The same things were measured in two ways. Each way mixes the same 10 hidden numbers, adds some noise and spreads widely along 6 directions of its own, which tell nothing about the thing.
Some things both ways: the first way, then the second way.
-.12,-.17,-.16,-.02,-.02,-.08,.19,-.02,-.11,-.09,.18,.04,-.14,-.08,-.02,.09,-.03,-.01,-.04,.06,.08,-.18,-.18
-.07,-.21,.22,.19,.10,-.04,.08,-.30,-.16,.25,.13,-.15,-.03,.16,.24,.08,.02,.02,-.25,.06,.12,-.12,-.20

-.03,-.04,-.05,.01,.18,-.26,.03,-.32,.08,-.08,-.01,.35,.32,-.06,.17,-.02,-.11,-.08,-.02,.16,-.01,-.05,.05
-.23,-.05,.14,.08,.05,.03,-.15,.12,-.08,.20,.00,-.10,.08,-.18,.26,-.06,-.27,.19,.48,-.08,-.04,.20,.21

-.22,.02,.03,-.45,-.05,-.14,.04,-.23,-.27,-.14,-.12,.40,-.05,-.10,.10,-.21,.13,.02,-.18,.13,.28,-.13,-.18
-.01,-.23,-.22,.24,.27,-.12,-.10,-.17,-.03,.12,.20,.09,-.02,.01,-.05,-.13,.10,-.09,-.02,-.20,-.04,-.10,.16

.25,.18,.07,.16,.02,-.07,.03,-.14,.12,.02,.11,-.25,-.11,-.11,.28,.06,-.07,-.20,.13,-.05,-.24,.17,.08
.06,-.38,.01,-.03,.13,.13,-.06,.12,.04,-.15,.30,.00,-.12,-.07,.01,-.11,-.30,.00,-.22,.14,-.13,-.06,.01

-.33,.16,-.07,.03,-.18,-.07,.11,-.23,.11,.08,-.10,.04,-.01,-.30,.13,.03,-.09,-.15,.09,-.15,-.06,-.20,.02
.03,.08,-.07,-.12,.22,-.19,-.13,.15,.12,-.09,.21,.05,.08,-.07,-.16,.13,-.18,-.06,.06,.07,.02,.05,.30

-.02,.37,.04,-.07,-.01,-.20,-.04,-.35,-.02,.13,.17,-.18,-.19,.12,.14,.08,.04,-.01,-.09,-.10,-.18,-.06,-.14
-.29,.19,-.32,.25,-.37,-.06,.13,.05,.14,-.03,-.18,.05,.02,-.03,-.02,.01,.09,.10,-.24,.20,.03,.16,-.11

.30,.16,.08,-.37,-.24,.12,-.06,-.15,-.17,-.01,.03,.00,-.31,-.08,-.06,-.11,.06,.03,.09,-.20,.06,-.10,-.03
.13,-.13,-.23,-.17,.19,-.08,-.16,.04,-.01,-.22,.14,.03,.11,-.10,-.22,-.01,-.18,-.13,-.12,.24,.20,.07,.09

-.22,.08,-.05,-.35,-.36,.00,-.01,-.31,-.05,-.03,.07,.36,-.15,-.22,.01,-.13,.29,.06,.01,.17,.25,-.34,-.09
.20,.06,.12,.04,.06,-.22,.00,.14,-.05,-.40,.06,-.04,.27,.08,.20,.04,-.10,-.21,-.31,.05,.27,-.13,-.02

.21,.07,-.07,.01,-.17,.08,.13,-.22,-.02,-.13,-.07,.08,-.03,-.21,.03,.17,-.18,.17,.12,-.12,-.01,.02,.20
.15,.01,.06,-.17,-.04,-.12,.09,.03,.07,-.28,.28,.09,.13,.20,-.08,-.08,.12,.00,-.39,.10,.07,-.16,-.13

.13,.35,.13,-.11,.16,.01,.01,-.38,.27,.04,.11,-.10,-.03,-.24,.29,-.25,-.09,.25,.10,-.09,.23,-.11,.26
-.13,.29,-.21,.05,-.15,.17,-.06,.13,.24,.25,-.27,.23,.10,-.14,.11,.08,.04,.14,.50,-.20,.03,.15,.19

.20,.43,.08,.13,-.03,.14,-.14,-.48,.10,.06,.06,-.21,.04,-.02,-.19,.27,-.34,.11,.20,-.33,-.32,-.25,.10
-.05,.26,-.29,.34,-.41,-.19,.28,-.34,.03,-.11,-.09,.11,.20,.11,-.28,-.14,.09,-.04,-.35,-.07,.04,-.12,-.16

-.09,.46,-.05,-.04,-.07,.12,-.10,-.02,-.10,.03,-.25,-.03,-.22,-.07,-.10,-.13,-.02,-.03,-.15,-.06,-.23,-.13,-.03
-.15,.10,-.10,.37,-.12,-.02,.10,-.08,.32,.28,-.10,-.03,.07,.13,.05,-.01,.16,.06,.27,-.17,.02,.17,.19

.38,-.27,-.19,-.13,-.13,.05,.10,-.07,-.12,-.23,-.04,.12,-.25,-.11,-.14,.14,-.04,-.09,.11,-.11,.05,.03,-.04
.26,-.44,.17,-.05,.26,-.05,-.06,-.14,-.05,-.05,.54,.04,.05,.16,-.11,-.13,-.01,-.02,-.28,-.05,.07,-.13,.07

-.36,-.16,.06,.16,.03,-.06,-.06,-.37,.27,.00,-.03,.15,.45,-.23,.25,.08,-.09,-.05,.21,.14,.06,-.13,.00
-.18,.38,-.38,.12,.01,.10,-.02,-.22,-.08,.25,-.12,.19,.18,.01,.06,-.08,.08,.04,.18,-.10,.12,-.04,-.14

-.32,-.07,-.16,-.05,-.02,-.15,.28,-.04,-.05,.04,-.13,.07,.04,-.25,.08,-.03,-.07,-.11,.14,.10,.11,-.05,-.13
.17,-.41,-.04,-.01,.25,-.15,.00,-.08,.09,-.03,.39,.11,-.08,.30,-.26,.02,-.11,-.09,-.44,.22,-.03,-.03,.15

.45,-.09,.05,-.03,-.05,-.06,-.01,.03,-.01,.06,.24,-.12,-.09,-.11,.21,-.02,-.01,-.20,.20,-.15,-.17,.06,.05
.04,.07,-.07,.24,-.27,.15,.28,-.13,.14,-.10,-.04,.06,.19,.19,.09,-.15,-.07,.18,-.12,.17,-.05,-.11,-.07

-.23,.14,.10,.43,.29,.16,-.08,-.11,.18,-.12,-.04,.02,.33,.17,.03,-.15,-.28,.26,-.13,.29,-.03,-.05,.09
-.12,-.15,.13,-.09,.19,.19,-.19,-.04,-.05,.12,.19,-.25,-.08,-.18,-.04,-.22,-.41,-.08,.22,-.19,-.14,.09,-.12

.49,.05,.20,-.44,-.12,.01,-.14,-.34,-.21,-.16,.20,.03,-.14,-.07,.11,.09,.10,.14,.05,-.01,.11,.05,.00
-.08,-.03,-.32,-.01,.08,.10,-.08,-.22,-.38,.00,-.06,.13,.02,-.14,.22,-.12,.16,.01,-.27,.11,.19,-.17,-.42

-.19,.07,-.18,.02,-.06,-.02,.05,.04,-.10,.00,-.14,.21,.00,.00,-.11,-.11,.07,-.01,-.03,.28,-.07,-.07,-.12
.14,-.07,-.03,-.02,-.04,.01,-.08,.04,.07,-.09,.26,.17,.02,-.23,-.13,-.01,-.14,-.16,-.17,-.42,.06,-.23,.01

.11,.53,.05,-.21,-.25,.20,.02,-.02,-.29,-.12,-.21,.16,-.13,-.33,-.08,-.12,.01,.16,-.06,.26,-.07,-.06,.24
.06,-.45,-.18,.20,.15,-.08,.07,-.24,-.18,.08,.21,.13,-.06,.15,.06,-.06,.06,-.03,-.45,.12,.13,-.23,-.11

.21,.09,.03,-.18,.00,.01,-.01,.04,-.27,.04,.01,-.23,.07,-.08,-.05,.18,-.10,.17,.11,.00,-.17,.08,-.06
.09,.03,.16,.07,-.10,.04,.16,-.21,.01,-.10,-.09,.05,.06,.31,.11,-.26,.16,-.12,-.28,-.14,-.23,-.22,-.31

.23,.08,.10,-.12,.02,-.04,.17,-.27,.06,.02,.30,-.30,-.14,-.22,.19,.09,-.19,.12,.21,-.28,.13,-.09,.11
.11,.01,.18,-.13,.01,-.07,.07,-.01,.04,-.19,-.05,.00,.05,.05,.08,.03,-.09,-.10,-.13,.03,-.07,-.16,-.06

-.13,-.09,-.35,.00,.01,-.30,.14,-.06,-.04,.07,-.11,.19,.24,.02,-.17,.12,-.13,-.12,-.04,.04,-.18,-.09,-.09
-.06,.13,.21,-.15,-.08,-.09,-.12,.10,-.05,-.04,.13,.06,.11,-.23,-.05,.08,-.12,.17,.17,-.09,-.07,.14,.17

.26,.31,-.14,.12,.01,.06,-.04,-.15,.15,.07,.11,-.40,-.11,-.22,-.04,.26,-.05,.01,.17,.04,-.30,-.03,.08
-.11,.00,.14,.24,-.21,.13,.10,-.10,-.02,.32,-.17,.13,.04,.25,.35,-.04,.12,.16,.02,-.12,.01,.05,-.14

-.12,-.07,-.05,-.02,.29,-.14,.21,-.09,-.05,-.13,-.01,.26,.33,-.10,-.08,-.21,-.29,.01,.01,.27,.25,-.19,.07
.00,.13,.10,.16,-.33,-.29,.20,.06,.24,-.01,-.16,.00,.22,.05,-.06,.02,-.22,-.03,.28,-.23,.12,.00,.29

.57,.31,.20,-.23,.16,.01,-.05,-.12,-.28,-.14,.07,-.02,-.11,-.05,.10,-.09,-.14,.08,-.05,-.05,-.11,.08,.16
-.19,-.09,.04,.26,-.18,.09,.13,-.08,.01,.22,-.31,-.16,.02,-.07,.38,-.10,-.03,.13,.37,-.09,.02,-.02,-.05

-.13,-.34,.00,.05,.27,.01,-.02,.25,-.14,-.12,-.11,.03,.37,-.21,.06,.01,-.11,-.06,.11,.36,.00,.02,-.14
.01,-.08,-.12,-.22,.38,-.03,-.20,.00,-.04,.08,.29,.12,-.03,.11,-.23,-.12,-.39,-.22,.02,-.09,-.10,-.03,.08

Other things, the second way, with their names:
Q961: -.20,.02,.34,.06,-.10,-.05,.05,.20,.18,.13,-.02,-.14,.10,.26,.27,-.15,-.06,.19,.34,-.04,-.15,.25,.16
Q668: .08,.13,-.18,-.06,.12,.19,-.14,-.11,-.11,-.02,.00,.24,-.09,-.35,.08,.17,.10,-.10,-.19,-.16,-.05,-.25,-.18
Q25: -.04,.00,.00,-.22,-.11,-.09,-.05,.20,.24,-.07,.25,.18,-.02,-.15,-.38,-.02,-.20,.09,.15,-.11,-.27,.12,.33
Q261: .17,.10,-.02,.00,-.08,-.06,.11,.02,.20,-.16,.01,.06,.21,.14,.00,-.03,.00,-.09,-.07,-.04,.18,-.09,.04
Q286: .03,.05,-.08,.05,-.15,.04,.01,-.11,.07,.09,-.08,.13,.04,.18,-.07,-.11,.03,-.16,-.20,-.18,.09,.01,-.20
Q919: -.10,.06,-.24,.13,-.07,.24,.06,-.37,-.16,.31,-.09,.18,-.01,-.09,.15,-.01,.25,.11,-.05,-.10,.12,-.19,-.34
Q461: .00,.13,.00,.24,-.39,-.09,.13,.06,.09,-.09,.11,.24,.25,.10,-.10,-.24,-.04,.19,.01,-.27,-.12,.03,.18
Q554: -.19,.16,-.21,.20,-.30,.14,.14,-.27,-.06,.19,-.23,.01,.14,-.07,.07,-.06,.07,.24,.11,.13,.13,.06,-.22
Q224: -.09,.19,-.01,.02,-.19,.02,.13,.01,.19,-.15,-.13,-.14,-.01,-.16,.18,.00,.07,-.17,-.14,-.17,.06,-.25,-.31
Q769: .11,-.07,.07,-.14,.19,.07,-.09,-.13,-.01,-.05,.14,-.05,.07,-.04,.02,-.06,.03,.02,.03,.08,-.01,-.02,-.01
Q28: -.11,.04,.11,-.07,.04,-.09,-.10,.02,-.15,-.01,.02,-.07,.06,.01,.14,-.07,-.11,-.09,-.07,-.07,.06,.03,-.16
Q780: .29,.09,.27,-.09,-.09,-.21,.01,.14,.15,-.35,.05,.06,.22,.08,.08,-.01,.18,-.13,-.16,-.18,.09,-.07,.08
Q982: .12,-.24,.20,-.20,.07,-.04,-.02,.16,.17,-.27,.09,-.17,.03,.05,-.10,-.08,-.36,-.04,.03,.25,-.13,.15,.18
Q99: .17,-.18,.34,-.10,-.11,.08,.01,.01,.17,-.02,-.01,-.05,-.07,-.14,.02,-.09,-.13,-.10,.15,-.38,-.14,-.12,.02
Q807: .19,.26,.32,-.03,-.39,.00,.01,.02,.10,-.08,-.26,.08,.24,-.09,.14,.05,.10,.00,.17,-.37,.18,.06,-.04
Q733: .07,-.08,-.05,-.09,.04,.02,.02,-.17,.08,.00,.14,-.07,.08,.04,-.20,-.20,-.09,-.04,.06,-.03,.05,.00,-.05
Q801: -.11,-.03,.35,.23,.04,-.06,.09,-.17,.15,.26,.10,-.27,.01,.34,.16,.01,.06,.01,-.05,-.04,-.04,.13,-.03
Q64: -.12,-.01,-.13,.18,-.16,.21,.05,-.03,-.09,.13,-.18,.09,.04,.10,.29,-.24,-.01,.02,-.04,-.11,.09,-.06,-.32
Q278: -.13,.22,-.19,.23,-.11,-.12,.04,-.14,.01,.20,-.08,.31,.17,.31,-.04,-.26,.20,.07,.15,-.27,-.17,.09,.11
Q569: -.01,-.16,-.09,.40,-.26,-.16,.28,-.18,.21,.06,.08,.01,.12,.32,-.01,-.28,.20,.00,-.16,-.19,.11,-.10,-.04
Q640: .12,-.10,.31,-.29,-.10,-.04,-.14,.33,.11,-.27,.09,.00,.02,-.16,-.05,-.20,-.37,-.20,.11,-.40,-.08,-.02,.04
Q855: -.07,-.08,.11,-.10,.31,.11,-.18,-.17,-.08,.31,.14,-.09,-.02,-.01,.06,.04,-.08,.04,.18,.00,.02,.14,-.01
Q590: .22,.05,.10,-.31,.05,.00,-.22,.32,.16,-.36,.12,.07,.08,-.24,-.19,-.14,-.45,-.27,.14,-.33,-.10,-.02,.17
Q654: -.08,-.13,-.15,-.13,.06,.14,-.17,.21,.07,.08,.14,.23,-.13,-.25,-.09,-.13,-.31,.00,.24,-.28,-.23,-.02,.16
Q911: -.03,-.03,-.11,.11,-.10,.31,.02,-.41,-.15,.36,-.05,.15,.09,.10,.11,-.21,.26,.23,.09,-.06,.10,.03,-.28
Q997: -.17,.13,-.44,.09,.10,.08,-.16,-.10,-.12,.30,-.23,.14,.05,-.09,.15,-.01,.12,-.08,.19,-.10,.34,.06,-.13
Q816: -.02,-.12,.23,-.17,.16,.01,-.08,.18,.12,-.12,-.07,-.34,.07,.14,.25,-.09,-.11,-.06,.14,.25,.08,.23,-.03
Q472: -.03,-.05,-.09,.07,-.19,-.09,.06,.15,.13,-.16,.06,.06,.06,.06,.05,-.08,.20,-.01,-.31,.03,.16,.00,-.11
Q677: -.31,.07,-.19,-.14,.00,.11,-.11,.08,.13,.26,-.02,-.06,-.11,-.24,-.18,.01,-.37,.01,.38,-.03,-.04,.17,.05
Q462: -.16,.16,-.17,.03,-.07,-.33,-.04,.02,-.11,-.05,-.01,.10,.11,-.06,-.13,.02,-.17,-.13,-.13,-.09,.11,-.03,.01
Q987: .00,.10,.03,.01,-.16,-.22,.10,.15,.34,-.01,-.03,.07,.06,.04,-.23,.16,-.29,-.10,.06,-.11,.02,.01,.29
Q736: .08,.10,-.03,-.25,-.09,-.14,-.03,.09,.08,-.11,-.18,.15,.02,-.27,-.07,.04,-.12,-.18,.20,-.30,.03,-.20,.08
Q576: .08,-.09,-.07,-.08,.14,-.04,-.09,-.25,-.17,.21,.13,.21,-.10,-.17,-.05,.28,.03,-.10,-.24,-.16,.19,-.24,-.12
Q712: -.21,-.16,-.16,-.22,.12,-.04,-.11,.07,-.17,.15,.12,.10,-.16,-.16,-.06,.19,-.33,.01,-.15,.23,.10,-.01,-.06
Q401: .00,-.15,-.09,-.01,-.15,-.09,.09,.11,-.01,-.22,-.05,-.01,.05,-.32,.11,-.10,-.25,-.06,.05,-.15,.10,-.30,-.03
Q294: -.12,.11,.04,-.02,.09,.07,-.15,-.18,-.14,.45,-.05,.28,.01,-.06,.03,-.03,-.08,.08,.48,-.46,-.17,-.02,.14
Q805: -.06,.10,-.19,-.04,-.19,.17,.03,-.08,-.03,.15,-.30,.12,.01,-.28,.20,-.04,.08,.01,.27,-.26,.16,-.18,-.21
Q277: .14,.03,-.03,.18,-.34,-.25,.20,-.03,.40,-.06,-.06,.19,.10,.21,-.25,-.02,.25,-.08,-.15,-.25,.03,-.02,.18
Q315: -.11,.34,.15,.28,-.43,-.11,.24,-.05,.12,-.02,-.16,.09,.19,.13,.14,.11,.18,.18,-.17,-.03,-.05,.02,-.03

Some of these things the first way, each followed by its name:
.06,.31,-.06,-.08,-.02,.03,.15,-.25,.07,-.01,.03,-.37,-.32,-.03,-.18,-.01,-.14,.03,.03,-.17,.09,-.10,-.04  Q277
.48,-.31,-.09,-.47,.07,.00,.01,-.02,-.12,-.24,.20,-.17,-.37,-.02,-.17,-.07,.07,.03,-.08,-.04,.36,-.02,-.19  Q780
-.26,.47,-.05,.04,.03,.02,.24,-.18,-.01,.15,.00,.02,-.03,-.25,.05,-.12,-.24,.23,.10,-.11,.02,-.33,.15  Q987
-.17,-.14,-.12,-.01,.05,-.21,.14,.03,-.06,-.11,.08,.07,.06,.02,.09,-.04,.02,-.04,-.23,.29,.06,.03,-.11  Q961
-.08,.00,-.10,-.04,-.05,-.19,.27,.01,-.08,.12,.10,-.12,-.11,.16,-.04,-.08,-.06,-.03,.05,-.02,.03,.05,-.17  Q99
-.06,.15,-.01,-.18,-.08,-.11,.04,-.44,-.10,-.01,.24,.05,-.06,-.08,-.05,.23,-.04,.09,.04,-.06,.00,-.30,-.12  Q462
.13,.33,.04,-.07,-.14,.10,.01,-.23,-.03,.03,-.02,.04,-.05,-.18,.07,-.01,-.08,.26,.11,-.08,-.06,-.07,.19  Q919
.33,.15,.01,-.21,.06,.07,-.02,-.39,-.05,.06,.22,-.17,-.20,-.03,-.02,.16,-.05,.39,.27,-.24,.08,-.17,-.06  Q286
.16,-.16,-.06,-.10,-.09,-.15,.02,-.11,-.06,-.16,.15,-.21,-.34,.16,.01,.11,.17,-.29,-.11,.12,-.02,.19,-.33  Q472
.01,.26,-.22,-.15,-.16,-.01,.08,-.34,.10,.15,.01,.07,-.07,.06,-.31,-.05,-.05,.28,.14,-.07,.11,-.26,.03  Q807
-.17,-.06,-.16,-.05,.14,-.04,.07,-.01,-.15,-.02,-.30,.34,.29,-.14,-.03,-.02,-.19,.18,.07,.05,.00,-.09,.00  Q855
.27,.38,.05,.07,-.25,.25,-.08,-.14,.08,.02,-.14,-.30,-.19,-.19,-.07,.11,-.18,.03,.13,-.33,-.26,.00,.21  Q769
.07,.00,-.12,-.08,.22,.15,.04,.03,-.14,-.15,.19,-.11,-.35,.01,-.08,-.05,-.09,.33,-.22,-.10,.16,-.28,-.12  Q801
.08,-.30,-.03,.02,.11,-.15,.07,-.15,-.11,-.28,-.05,.17,.06,.07,.00,.07,-.11,-.24,-.02,.19,.04,.15,-.20  Q569
.13,-.07,-.02,.22,.15,.02,.01,-.40,.34,-.07,-.12,.02,.40,-.04,.00,.08,-.30,.15,.29,.04,.07,.07,.20  Q911
.10,.23,.04,-.21,-.23,-.20,.10,-.54,-.07,.20,.14,.30,-.01,.04,.16,.07,-.07,.19,.20,-.39,-.03,-.16,.07  Q554
-.28,-.03,.06,.33,-.06,.08,.11,-.20,.23,-.09,-.10,-.01,.24,.06,-.03,-.07,-.29,.00,.08,.12,.09,-.01,.07  Q733
-.02,.30,.08,-.09,-.20,.21,.08,-.31,.11,-.04,-.01,.14,-.11,-.26,.08,-.22,-.06,.29,.09,-.03,.26,-.23,.25  Q261
-.19,-.06,-.21,.16,-.06,.02,.16,.04,.14,.03,.06,-.37,-.12,-.21,-.15,.14,-.10,-.22,.14,.10,-.05,-.13,-.17  Q576
